The rows are grouped in 4 ways, from coarse to fine. Each group lies inside one group of the grouping before and may be the whole of it. The rows also spread widely along 12 directions, which tell nothing about the answers.
Known rows, each followed by its group in each grouping:
[-16.9   4.2 -50.7  -6.1   3.1   4.6 -35.0 -35.7   3.9   0.6  33.9  14.6
  25.4  -4.9  -6.4  45.2 -38.8 -23.2 -21.7 -10.9  20.3   8.9  14.6  31.4
  10.3   1.7 -14.6 -29.4  55.3   1.0 -28.3 -26.4 -25.9 -13.1 -33.0 -22.6] => j467 j581 lobak j679
[ 19.0  -7.8   6.4  14.1  -9.1   4.5  17.8  15.2  10.4  -0.3   3.4  -6.7
  -5.1 -22.9  25.5  -7.5  -5.4  40.1   7.8   1.6  -0.3   5.0  12.9   9.4
  12.5  36.6   3.1  -9.6   1.2  27.5   0.7  -2.6 -29.6  -7.1   5.4  -2.5] => j467 j102 Ruke j194
[-38.5  12.0  28.0 -20.5   7.6  29.8 -11.1  -4.5 -18.9 -11.8  30.7 -31.0
 -12.1 -21.1   8.6 -37.9  11.4 -18.1  44.6  -2.0 -11.8 -43.9 -10.2 -28.3
   5.6 -51.4   8.0   6.1  -3.1  34.3 -10.6 -25.2  27.4   8.0  -7.7  37.3] => j467 j581 gibu j6
[ -7.2  28.5  13.8  22.2   9.9  17.2  16.2  21.2  -0.1 -10.7 -11.0 -13.8
  -4.2 -37.8   9.2  -4.2   2.1   9.1   7.5 -10.2   9.0  16.4 -24.7  17.3
  -9.3   0.8  -3.1 -27.4   7.6  20.7 -14.8   0.0 -14.2  11.2 -15.2   7.2] => j467 j790 Repe j36
[  9.5 -17.7 -22.2 -26.3  -5.0  17.8  -0.1   3.5 -15.9   7.4 -12.8  15.2
  16.9  24.7   7.1 -27.7  24.1  38.4  28.8  29.7 -12.8 -16.4  27.1   2.8
 -10.6  42.5  23.5  30.2  -0.4   5.7  30.3  -0.7   7.8 -10.2  20.2   5.5] => j467 j581 gibu j905
[ 36.1  38.7  37.5  -0.3   4.7  -6.2  40.5  43.9 -22.5 -39.3 -57.0  -1.6
   3.7   7.3  -6.6   0.1 -11.0  -0.2 -19.5 -18.4  -5.9  46.0 -65.4 -17.3
 -57.6 -18.3  17.6   4.2 -23.2 -34.5  18.2  -8.6  35.8  25.1  23.9   8.1] => j467 j790 Fimo j406
[ -8.4   4.5 -36.8   0.1   2.4  15.2  -5.8  -6.1   4.9  26.1  31.4  20.2
   5.4 -24.9   3.7  22.8  12.8   0.4   8.3  28.3  17.9 -18.4   7.8  20.7
  -8.3  34.9   1.9  -9.3  34.6  24.3 -18.6   0.2 -22.6 -19.8  -1.9  11.7] => j467 j707 buve j430
[ -7.8  14.0  38.7  29.8 -26.7  -8.7   2.8  18.5   6.6  15.7   5.1  -0.7
 -33.4 -23.4  21.1 -21.8 -23.3  -1.0  14.0 -14.2  -0.1  28.1  21.8  28.6
  -7.8   8.1   2.4 -16.4  -2.2  -3.9  -6.3  18.9  -9.0  24.2 -33.5  -8.9] => j381 j472 vebet j893
[ 16.3   0.1 -40.7 -35.6 -16.3  32.5  40.2  17.1  -8.6 -12.8 -14.0  11.7
  -2.8  38.6  -0.3  22.1  17.5  13.2  15.5  16.9 -11.7 -43.8  -2.4   9.1
 -18.5  65.6  23.9  -2.0  18.3  18.6   2.2  -1.4   1.9 -29.2   6.1  37.8] => j381 j288 banof j294
[ 14.3  -0.4   5.3  -2.0 -28.1   9.8  19.2  12.8  12.6  12.5  23.8  37.7
 -37.7   6.3  42.8  14.2 -51.3  20.1  24.7  19.7 -18.4  -1.9  -1.0   4.8
  -9.1  27.5  -4.5 -19.2  25.4  -1.2  -2.2  -6.0  -0.2  -4.2 -10.1  13.2] => j467 j707 lem j77
[ 18.4   1.7   4.8 -11.1  -4.7 -41.8   8.7  -3.7 -16.9  34.2  49.5  39.3
   1.8 -36.0  12.5  10.6 -15.9 -17.2 -27.7  11.3  30.6 -17.4  16.2   5.9
  -2.8 -15.7  11.5  30.2  13.9 -10.0  -7.3 -17.2   9.7 -10.6  33.8  -5.5] => j467 j102 Lafez j365
[ 35.0  -8.6  -7.4  -7.3  -2.7 -22.6  -2.9  25.1  36.4  11.9  11.6  -7.4
 -15.4 -35.1   9.6  15.3 -14.6 -11.7  -0.1 -10.9   9.6  15.1   3.1 -35.5
  11.8  -0.6 -25.0  11.0 -18.0  14.0   5.3   1.9 -23.4  -9.7  13.4  -1.6] => j467 j581 Lubo j293
[-46.4   1.4  24.3  12.9   1.6   6.1 -24.8 -32.1 -37.5  21.1  50.8   6.6
  12.2 -30.3 -14.3 -18.6  15.4 -14.9 -10.0  21.6   6.9 -22.9   8.3  16.0
 -20.6 -27.8  23.1  17.4  20.8  -3.2 -20.7 -16.9  27.2  16.6  -1.3  13.4] => j467 j581 lobak j532
[  3.6  -2.8   5.8  -2.6  27.3   3.9  15.5  48.8  25.6 -16.6 -61.2  13.3
 -10.3   0.8 -20.9 -10.5  30.1 -25.1 -13.2 -28.9 -13.3  48.6 -28.8  15.8
 -19.1  19.1 -26.3   7.4 -27.6 -29.5  31.9  29.4  23.3  22.2   5.3  -8.3] => j467 j581 Lubo j449
[ -3.8  18.5  25.3   4.7   5.5   8.3  22.8   7.0 -21.4 -33.9   2.5 -18.5
   6.2 -16.2 -12.5   8.0   0.7   0.4 -38.6 -23.5   9.1  -7.9 -37.2 -13.3
 -11.7 -15.3  17.8  -0.7   3.1  13.7 -15.4 -35.1  17.6   5.2  11.9  15.2] => j467 j707 buve j94
[ -7.0  -4.8 -19.6 -33.8 -12.3 -24.1 -14.0  -9.5  13.0  12.3  39.9  10.1
  -5.3 -12.8 -25.6  19.7 -26.4 -69.7 -18.7 -30.1  19.7 -10.0   9.7 -19.1
   7.1 -26.6 -12.4  19.2   6.5  -5.5 -21.4 -15.7   3.9  -4.8  -7.0   1.7] => j467 j581 gibu j905
[ -0.3 -17.3   9.7  24.8 -17.9   8.4  16.9 -12.2  -6.6  -4.6  27.9  -9.6
   1.8 -21.7   1.0  19.0   1.6  34.2 -45.6  -0.7   3.8 -19.2  15.5  24.0
  10.2  40.8  16.8  -6.8  20.1  24.6 -19.3 -20.8 -20.5  -6.0   0.5   8.4] => j381 j288 banof j294
[ -4.5  -1.9 -20.8 -31.3 -30.6 -17.3  15.2   8.5  -5.3  39.6  24.8  12.2
 -11.2  -4.8 -41.9   0.7  35.3 -61.8   8.0   8.4  20.9 -41.2  20.1  -5.7
 -32.5  23.9  27.0  44.6 -10.0   2.2 -18.2  24.9   4.6 -10.5  10.9  35.0] => j381 j288 banof j294
[ 18.7   2.6  20.5  -7.3 -44.7 -24.5  31.6  36.7   1.8  17.0 -10.5   4.4
 -29.6   4.6 -17.7 -16.6   0.9 -24.7   0.3 -20.3   5.4   7.5  17.3  -6.2
 -29.5  31.0  24.1  29.4 -30.7 -13.1   0.9  28.0   5.6  11.1  -0.7  11.1] => j381 j472 vebet j893
[ 30.4   2.8 -28.1 -21.0  25.1 -11.8 -14.8 -12.7  -3.9   9.9  28.7  39.5
  23.3  -9.0  28.7  47.7 -24.4  13.6 -26.1  33.1  15.5  -2.1  -9.9  -0.9
  -0.4 -11.9  -6.7   7.7  32.0 -11.2  16.2 -41.2   5.2 -23.1  39.7 -12.8] => j467 j707 lem j77
[-20.9  27.1  34.7  35.3  18.2 -18.9 -25.1  -1.6  -1.0  35.4  53.1  -9.7
  -2.6 -89.9  -2.7   7.5  10.2 -37.3  -6.8  16.3  31.6   8.8 -19.3  -8.9
 -27.4 -54.8 -10.1  -2.5   5.7   7.4 -34.1  -2.5  -0.6  19.1   6.3  13.7] => j467 j581 lobak j679
[-24.5  13.7 -35.5 -19.3  11.5  45.4  -3.5  -3.9  17.2   6.2  22.0 -15.0
   2.2 -16.7 -33.8  34.6  37.7 -49.2  34.2  28.8   1.1 -25.1 -44.2 -12.9
 -43.5  14.9  -4.3 -26.9  21.4  27.1 -34.6   6.3  -7.8  -9.5  -9.1  53.6] => j467 j102 Ruke j194
[-19.3  30.3 -30.1 -33.2  41.6  22.4  -4.4  12.1  10.9 -32.4 -21.4 -20.1
  18.8 -16.5 -16.2   6.0  15.4 -50.7   5.2 -39.8  18.2  -0.5 -28.6  10.4
  21.4 -31.0 -26.0 -13.1   6.4  21.0  -5.3 -12.3  -5.0  -7.0 -14.5   2.5] => j467 j790 Fimo j406
[-31.3  26.6  -2.4  -2.3  17.6  37.3 -47.4 -27.2 -32.3 -29.5 -23.8  -8.7
  26.6  30.1  31.2 -33.3 -26.9  29.8  53.4   6.3 -22.6  32.7   4.3  30.1
 -11.2 -30.3   6.2 -32.5  30.7  -8.8  18.8 -28.1  11.6  21.7 -38.3 -28.3] => j467 j581 gibu j905
[  6.3   7.5 -15.6 -13.4  25.6 -13.2 -15.0  -7.7 -23.7  -5.1 -20.7   0.8
  51.1 -10.1 -25.6  -8.7  26.3  -5.9 -32.5  -7.6  27.3  19.2   4.2  17.5
  -5.6 -10.9  15.5  35.7  -5.1 -13.4  19.4 -14.2   1.0   1.2  27.9 -26.5] => j467 j790 Fimo j406
[-24.5  18.8  16.7 -17.2  18.7  32.1   6.7  15.0  -9.7 -20.3 -11.3   4.2
 -14.6  10.1   4.0  -3.9  14.5 -23.9  11.3  -3.0 -16.6  -8.9 -27.5  16.5
 -16.6 -14.6   0.4 -11.9   6.5  -8.9  11.1  -6.8  41.0  12.4 -10.7  21.2] => j381 j472 vebet j893
[ 13.7   9.7  48.5  19.5 -25.6  -0.4  -9.9  -0.7   3.6  34.9  42.8  35.5
 -41.5 -21.5  69.1  -7.4 -66.9  19.2  52.3  52.8 -26.2  20.2  -8.8  -5.7
 -30.8 -28.2  -4.3 -19.8  18.6 -25.1   7.4  -6.1  14.8  20.4 -10.1  13.1] => j467 j790 Fimo j406
[  8.3   8.0  -6.2   9.1  23.2 -19.3 -43.0  11.7  33.0   1.8 -18.2 -38.9
  12.8 -42.4 -15.6  -4.7   8.6 -29.2   7.6 -27.3  20.0  55.9  -0.5 -20.6
   2.0 -28.5 -31.2   4.2 -27.0   7.3   5.8   9.4 -33.3  12.8  -4.9 -29.1] => j467 j581 Lubo j293
[ 43.5 -12.1  42.2  23.9 -29.9 -22.2   7.4  18.3  29.4  -3.7  18.7  -5.0
 -37.2 -21.2  58.7  11.8 -69.2  40.8 -17.5 -20.4  -8.4  30.6  20.4  -7.2
  30.0   4.9 -16.0 -18.6  -5.0   3.8  11.6 -19.2 -23.6   3.9  -8.8 -21.9] => j381 j472 vebet j893
[-21.2 -16.8  26.8  18.0 -13.8   6.0 -37.6 -19.6  20.8  -7.4  16.2 -23.3
 -14.8  -9.6 -16.2  -2.2 -31.0 -26.7  -2.7 -20.8 -20.2  42.2  -8.0 -16.1
 -11.5 -25.4 -17.8 -12.1  -3.6 -13.9 -10.2  -8.8  -1.8  32.0 -33.9  -8.1] => j467 j581 Lubo j293
[ 20.2  27.2  -4.4 -22.3  24.6 -30.9  29.8  41.8 -33.2  13.3 -14.0  48.4
  10.4 -19.9  15.6 -14.3  20.9  -5.3 -11.7   5.3  28.3 -13.9   4.9  19.3
  -8.5  -6.5  14.7  40.9  -2.5 -14.9  24.5   2.8  35.0 -13.2  46.4  -4.2] => j467 j581 lobak j679
[ 33.1  31.6 -25.2  -2.7   7.0 -31.7 -22.3  18.3  11.8   4.7 -39.2 -11.5
  23.9 -14.2   3.1  -4.4 -19.4 -10.0  20.3 -25.4  32.4  64.4   8.9   3.2
  -9.2 -13.1  -9.1   1.3 -13.6  -7.7  12.2   9.1 -41.1   4.3  -7.9 -47.3] => j467 j790 Repe j36
[-27.9   3.6  -3.7 -13.3 -12.7  20.4 -45.2 -49.4 -18.3 -13.0  33.8 -25.9
  17.1  14.7   2.4  -7.0 -34.7  -0.3  23.9  -0.6  -3.5  -7.7  12.0 -12.6
   4.3 -32.9  14.2  -6.6  23.4  16.6 -15.3 -44.1  -8.4   4.6 -25.3  -6.1] => j467 j707 lem j77

New rows. What belongs after each?
[ 47.7  -8.8  44.2  30.3 -30.1  -7.9  21.0  20.0   1.8 -28.2 -21.4 -29.0
  -7.7  -1.9  26.7 -12.6 -33.9  73.0 -15.5 -17.3 -11.3  37.1  -4.7 -29.4
  -5.3  25.2  17.1   0.4 -22.3  11.4  12.9 -21.8 -20.3  10.2  12.4 -14.8] => j467 j707 buve j94
[  4.7   3.7  40.1  36.4  -8.8  -5.8 -14.0  -3.5   3.1   9.7  25.3 -13.6
  -4.7 -37.0 -12.8  19.1 -12.4  -6.6 -20.6  13.4  -1.9  35.3 -34.4 -25.9
 -53.5 -19.0   0.2  -6.6  -1.9 -16.3 -19.6  -9.4   5.7  28.9   3.2  12.6] => j467 j581 lobak j532
[-17.9  14.5  42.5  44.6  -1.1 -18.7   9.3   0.6  -2.0   5.0  31.3   3.0
  -7.6 -59.9 -18.9  20.1 -13.9 -20.3 -63.5 -23.0  23.2  27.1 -24.2  17.4
 -17.2 -14.3  -2.1  -9.2  11.5  -5.3 -37.3 -12.4  -1.0  27.0  -2.2  -3.0] => j467 j707 lem j77
[ 47.8   2.9 -48.1 -43.2   3.4 -16.9  11.3  17.7  -5.2  -6.4 -14.4  17.8
  26.8  18.3  -6.6  30.5  -2.5  -1.3 -16.3   1.5  18.7  -5.2  -1.8 -22.6
 -13.7  19.6   9.5  27.9   1.5  -5.0  17.0 -15.8  -0.4 -30.9  36.9  -3.1] => j467 j581 lobak j679
[ -4.9  19.8   8.7 -22.2 -15.7 -30.5  33.6   3.6 -25.1 -15.7  20.9  32.0
  -8.8   2.8 -13.2  18.8 -47.9 -53.8 -48.7 -46.6  16.1  -6.0 -11.4  16.4
  -3.8 -26.0  15.8   3.5  20.0 -25.3 -22.8 -28.3  30.8   1.0  -3.1  -4.1] => j467 j102 Ruke j194
[  6.7  -1.0  22.7  13.2  15.8   2.9   7.6   3.6 -13.3 -26.6  -3.6 -21.3
  19.3 -22.1 -15.0   4.9  20.7  20.3 -49.3 -13.1   8.2   6.6 -27.2 -12.4
  -6.8  -4.1  12.8  14.3  -8.7  12.3   1.2 -30.1   6.0   5.6  28.4   0.6] => j467 j707 buve j430
[-19.9   9.4   7.2 -21.4  17.0  21.1   3.3  11.1 -28.9 -22.4 -28.1  -8.7
  12.4  15.2   4.3 -41.4  36.4  10.5  10.1 -13.3  -2.8 -17.7  18.3  30.6
  13.4   2.8  21.6  19.1  -7.8   9.4  28.3  -7.3  23.4   2.7   2.1  -3.4] => j381 j472 vebet j893
[-14.0  17.4  -0.3 -12.5  10.9  16.0   2.3 -12.6 -40.4 -20.6   4.7  -6.4
  26.8   2.3 -12.0  -3.9  16.8   5.5 -14.1   4.2  10.6 -23.1 -16.5  -1.4
 -17.6 -11.8  33.4  12.7  14.5  10.0  -4.2 -34.4  22.0  -3.1  16.3  11.9] => j467 j707 buve j94
[ -2.9 -33.8  23.9 -10.6  -3.7  11.8  -3.0 -10.2   7.0  10.6  36.6  29.1
 -22.8  -4.3  31.8  -7.9 -22.7  13.5   0.6  19.5 -24.2 -17.7   2.8  -0.1
  17.4 -10.5  -8.3  12.7   8.1  -8.1  19.6 -23.5  23.2   1.9   7.6   8.8] => j467 j790 Repe j36
[ -5.0 -25.0   7.7 -10.3 -16.5 -16.9   3.8 -13.1   5.0 -15.0  22.4  11.9
  -4.8   5.1 -14.7   9.7 -37.3 -16.4 -58.2 -47.8   5.1   3.8  15.0   7.7
  31.8   0.1  -3.9  18.1   6.1  -7.1  -8.0 -30.8   2.3   2.1  -4.5 -21.6] => j467 j707 lem j77
[ -1.8   1.4  39.4  34.8  -7.5  -5.9   8.0  35.0  47.5   2.1  -1.0 -22.2
 -35.9 -51.8 -26.3  10.3  -3.0 -41.3 -17.7 -34.3  -2.0  50.8 -37.9 -19.9
 -29.3  -0.5 -34.3 -18.1 -24.4  -3.7 -25.1  22.9  -9.9  35.9 -18.9  13.4] => j467 j581 gibu j905
[-42.6  19.8 -22.1 -26.7  31.4  57.8 -22.8 -11.4   4.2  -9.3   7.6  -6.5
   2.0   3.1  -3.9   7.7  24.5 -40.6  60.6  28.8 -18.0 -16.5 -41.6   5.3
 -28.2 -19.1 -11.5 -35.2  27.2  12.0  -9.4  -5.9  16.6   1.4 -20.4  35.6] => j467 j102 Ruke j194
[ -2.3  22.4 -55.6 -31.1  17.9  41.3 -13.4  16.3  10.3   0.0 -20.8  -3.0
  11.8  11.0   5.9   6.0  24.4  -6.4  71.0  27.7  -1.8  -8.3 -10.9  -0.7
 -23.5  24.6  -9.3 -20.2  17.7  23.9   3.4  13.2 -14.8 -19.4 -12.7  21.4] => j467 j581 lobak j679
[ 41.2  -3.0 -26.3  -6.3 -14.0 -38.3 -19.6   7.5  19.9  29.3   1.6  25.5
   6.3  -5.1   2.9  23.4 -34.5 -11.1  -5.0   1.7  15.8  47.0  17.9  -5.1
 -22.5  12.9  -9.2  12.8   1.5 -27.5   8.8   6.0 -21.1  -1.3   6.1 -30.7] => j467 j581 gibu j6
[ 16.5 -31.0 -35.7 -19.0  12.7   8.0 -31.1  -8.8  28.5  13.1   0.4 -14.3
  27.6 -16.9   9.7 -14.9  22.0  24.5  19.3   8.5  10.7  -0.4  41.0   2.3
  43.4  25.9 -14.8  24.4  -8.9  32.1  25.5  -1.1 -46.6 -20.8  11.8 -19.2] => j467 j790 Fimo j406
[ 28.9  11.1 -25.0 -24.8 -39.4 -27.4   6.1  -4.7   0.3  26.0  36.2  21.5
  -5.0   3.7 -11.2  38.6 -42.4 -41.3   7.0  12.2  16.1   0.1  -3.6 -24.9
 -44.3   5.2  19.3   4.0  15.5 -15.3 -25.1  -6.1  -9.0 -12.2   3.4  13.1] => j467 j102 Ruke j194
[  2.1  15.3  -2.6 -22.6   7.3  26.0  48.6  52.2  -2.9 -35.9 -63.7   3.7
 -12.2  21.1   8.8 -38.5  15.4  13.3  24.8 -36.6 -11.6   2.3  -9.6  24.7
  11.6  31.4   2.3   0.0 -14.6  12.6  23.5  13.6   9.3   0.2 -10.4   4.8] => j467 j790 Repe j36
[-22.1 -11.8 -17.1  -4.5  15.2  47.8  -0.8   4.6  -6.9 -37.3 -49.8 -26.8
  28.2  22.2 -22.7 -33.2  45.0  36.5   7.0 -17.5 -16.7   7.9   6.3  25.7
   4.1  49.4   8.3  -1.3  -2.7  23.5  15.9  -0.5  -7.0   7.2 -12.3  -4.5] => j467 j581 gibu j905
[-13.8  12.3 -11.6  -1.3   4.0  29.9 -18.6 -11.2 -14.4 -51.2 -43.6 -52.3
  33.9  26.6 -30.6 -15.0  10.6  12.5   2.1 -37.8  -1.5  29.2 -12.3  -2.0
 -10.6   8.1  17.0 -10.7  -3.3  19.4  -3.2 -21.0 -19.1  10.5 -23.7 -17.6] => j467 j707 buve j430
[ -6.8  49.7 -23.3   6.3 -23.2  14.4 -15.7   1.5 -20.8 -10.8 -34.6  -6.7
   7.6  27.4   1.9  -7.6 -40.0  -2.8  57.3  -4.3  -4.2  51.3  -2.9  17.4
 -55.1   9.2  18.8 -40.8  24.9 -12.6 -13.1  10.8 -14.5  17.3 -52.2 -13.2] => j467 j581 Lubo j293
[  2.2 -31.5 -39.2 -13.2 -14.0  36.3  -0.1  -3.5  -0.3  -0.3 -22.2   8.6
  18.6  37.4 -18.0  -7.4  26.3  37.6  13.7  20.0 -20.3   1.0  21.2  18.5
 -20.6  81.5  19.2   9.8  10.1   5.7  14.9  10.2 -11.3  -6.1  -2.9   3.8] => j467 j581 gibu j6
[-34.8  11.9  -1.6  11.4  21.4  40.5 -34.7 -35.6 -20.0   1.4  21.0 -23.0
  35.4 -28.0  -8.7  -4.9  27.3   7.6  16.3  34.9   3.8  -5.9 -16.2  13.0
 -21.8 -16.3  12.8 -11.8  24.7  18.1 -12.4 -20.2  -5.1  10.0  -5.5  15.8] => j467 j790 Fimo j406
[-19.7  10.0 -12.7  31.8 -17.2  18.9  13.2 -20.3  -8.6  11.2  46.2   8.6
   6.4 -39.8  -3.9  37.0 -18.8  11.6 -30.9   8.8  20.1 -10.2  -4.9  37.2
 -11.2  32.9  11.7 -37.2  52.6  23.2 -50.8 -16.4 -28.7  -3.9 -25.3  14.9] => j467 j790 Repe j36
[  6.4  -0.9 -16.6 -10.6  17.5 -11.4  -7.0  31.9  68.2   8.0   0.3  11.8
 -32.3 -29.9 -16.5  39.6  -8.4 -76.6 -11.8 -35.7  10.6  36.8 -31.9  -9.8
   1.9  -6.3 -59.9 -13.4  -7.3  -8.3  -8.9  18.1 -15.1   2.2 -13.8  -3.7] => j467 j707 buve j430
[ 16.9   7.7   6.0  -6.5  31.9  -7.0 -47.9  -0.3  10.8   0.1 -10.0  -1.4
  13.3  -9.4  19.9   2.6 -13.9  -6.3  19.7  13.3  -7.2  49.6 -21.2 -19.3
 -22.0 -49.8 -22.8   1.4  -5.9 -27.3  31.7 -17.0  11.9  16.8  12.2 -24.6] => j467 j581 gibu j6
[ 41.4 -12.9 -22.8 -18.0   1.5 -19.9  19.3  22.2  10.5  27.6  21.5  16.5
   6.1 -30.2 -10.0  25.6  33.3   0.4 -25.8  24.6  26.1 -25.7  -2.7 -31.1
 -12.6  32.0  10.0  43.7 -11.7  17.0   5.1  -1.2  -8.9 -29.2  57.9  20.1] => j467 j707 buve j430
[-24.1  22.1 -15.6  -7.9  38.2  39.9 -15.5   2.8 -14.9 -28.7 -29.3 -39.3
  32.4  -8.3 -14.6 -22.3  56.4   8.8  23.8  -2.4   7.5  -5.8 -19.2   3.1
  -5.6  -2.7   8.9  -1.5  -2.8  37.0   4.8 -10.5  -6.1  -1.5   2.5   6.3] => j467 j707 buve j430
[ 27.1   9.9  10.1 -23.2  10.3 -16.7 -14.8  35.6  22.3   8.7 -27.3  -2.9
 -16.1  -0.3  18.8 -18.0   5.9 -22.5  35.7  -4.8  -0.6  28.6   4.0 -16.2
  -7.3 -20.5 -14.8  19.6 -35.0 -15.5  40.0  16.0   7.6   7.6  10.8 -11.5] => j381 j472 vebet j893
[ -2.9  10.7  13.2  10.4  15.5   3.7  31.0  36.4  25.5  20.5  17.7  23.4
 -29.5 -57.8  -0.7  21.3  16.3 -33.4 -12.5   5.5  10.6  -2.6 -39.7   8.7
 -16.4   3.5 -23.2  -8.9   2.8   3.6 -15.1  15.7   6.9   5.7   8.0  31.1] => j467 j790 Repe j36
[-11.3   8.4 -52.6 -42.6  -7.0  -1.5  -0.9   4.5  -4.2 -10.6 -18.8 -17.9
  22.6  16.9 -47.4 -14.2  27.2 -43.2   5.2 -45.0  30.2 -15.8  24.4   0.3
  11.5  21.5  15.7  28.7  -7.4  27.8 -11.9   5.0 -23.6 -19.3 -11.4  -6.7] => j467 j707 buve j430
[ 21.6  -7.6 -21.4 -14.7 -42.8  25.4  30.5  19.6  -1.0 -28.4 -26.0 -17.8
  -5.1  38.5   0.6 -10.5 -19.1  41.6  24.4 -20.1 -15.6  -6.9  17.6 -10.3
  -1.9  68.0  22.0  -7.0   1.2  30.9  -4.8  -0.3 -25.4 -14.9 -21.1  12.0] => j467 j581 lobak j679
[ -7.2 -22.3  41.9  20.6 -43.2  15.6  46.7  -6.1 -12.9   2.2  49.8  35.0
 -30.9 -11.6   5.4  16.8 -37.5  18.5 -48.7  10.4 -20.7 -24.0 -14.6  16.2
 -15.3  33.7  20.5  -5.8  28.7  -9.4 -25.1 -20.8  23.8   9.4  -3.5  37.1] => j467 j790 Fimo j406
[ -3.8  20.8 -23.0 -27.2  32.7 -10.3   2.9  21.5 -15.1  -4.6 -25.0  17.2
  20.2  -5.8 -10.6 -15.2  34.3 -24.9  -7.5 -18.8  26.2  -1.6   1.0  21.0
   4.9  -6.8   4.0  28.4  -3.9  -0.7  17.5  -0.2  12.7  -9.1  20.4 -15.2] => j467 j707 buve j430
[-34.2  25.9 -20.8  -9.1  -9.8  73.3  -3.2  -3.7  -0.2  -8.6  18.8 -11.0
 -24.4   8.6  18.0  10.7 -11.7  -3.4  83.3  37.9 -33.1 -26.7 -32.6  -7.6
 -37.8  13.6   0.1 -58.6  41.5  33.1 -28.5  -2.6   2.0  -2.9 -46.6  58.5] => j467 j581 Lubo j293
[-39.4  28.6  17.3  30.0   9.1  33.5 -30.0 -21.1 -42.1 -28.1 -21.6 -41.9
  34.2  -7.8  11.1 -52.4   5.7  50.3  31.5  -6.1  -3.4  24.5  15.8  32.5
  -6.8  -9.0  25.3 -23.3  15.9  24.0  -3.2 -19.1 -12.2  26.1 -32.9 -21.3] => j467 j581 gibu j905
[ -4.7 -19.8  -9.2  -9.4   9.9  12.5   2.4  21.7  47.2  10.6  17.0  18.1
 -34.8 -24.4  22.4   3.7   0.2 -13.6  12.2 -10.2  -5.5  -8.1   7.2  10.1
  37.9  21.3 -40.1  -8.1   5.3  23.1   3.3   9.2 -15.4 -12.5 -10.6   4.9] => j467 j707 buve j430
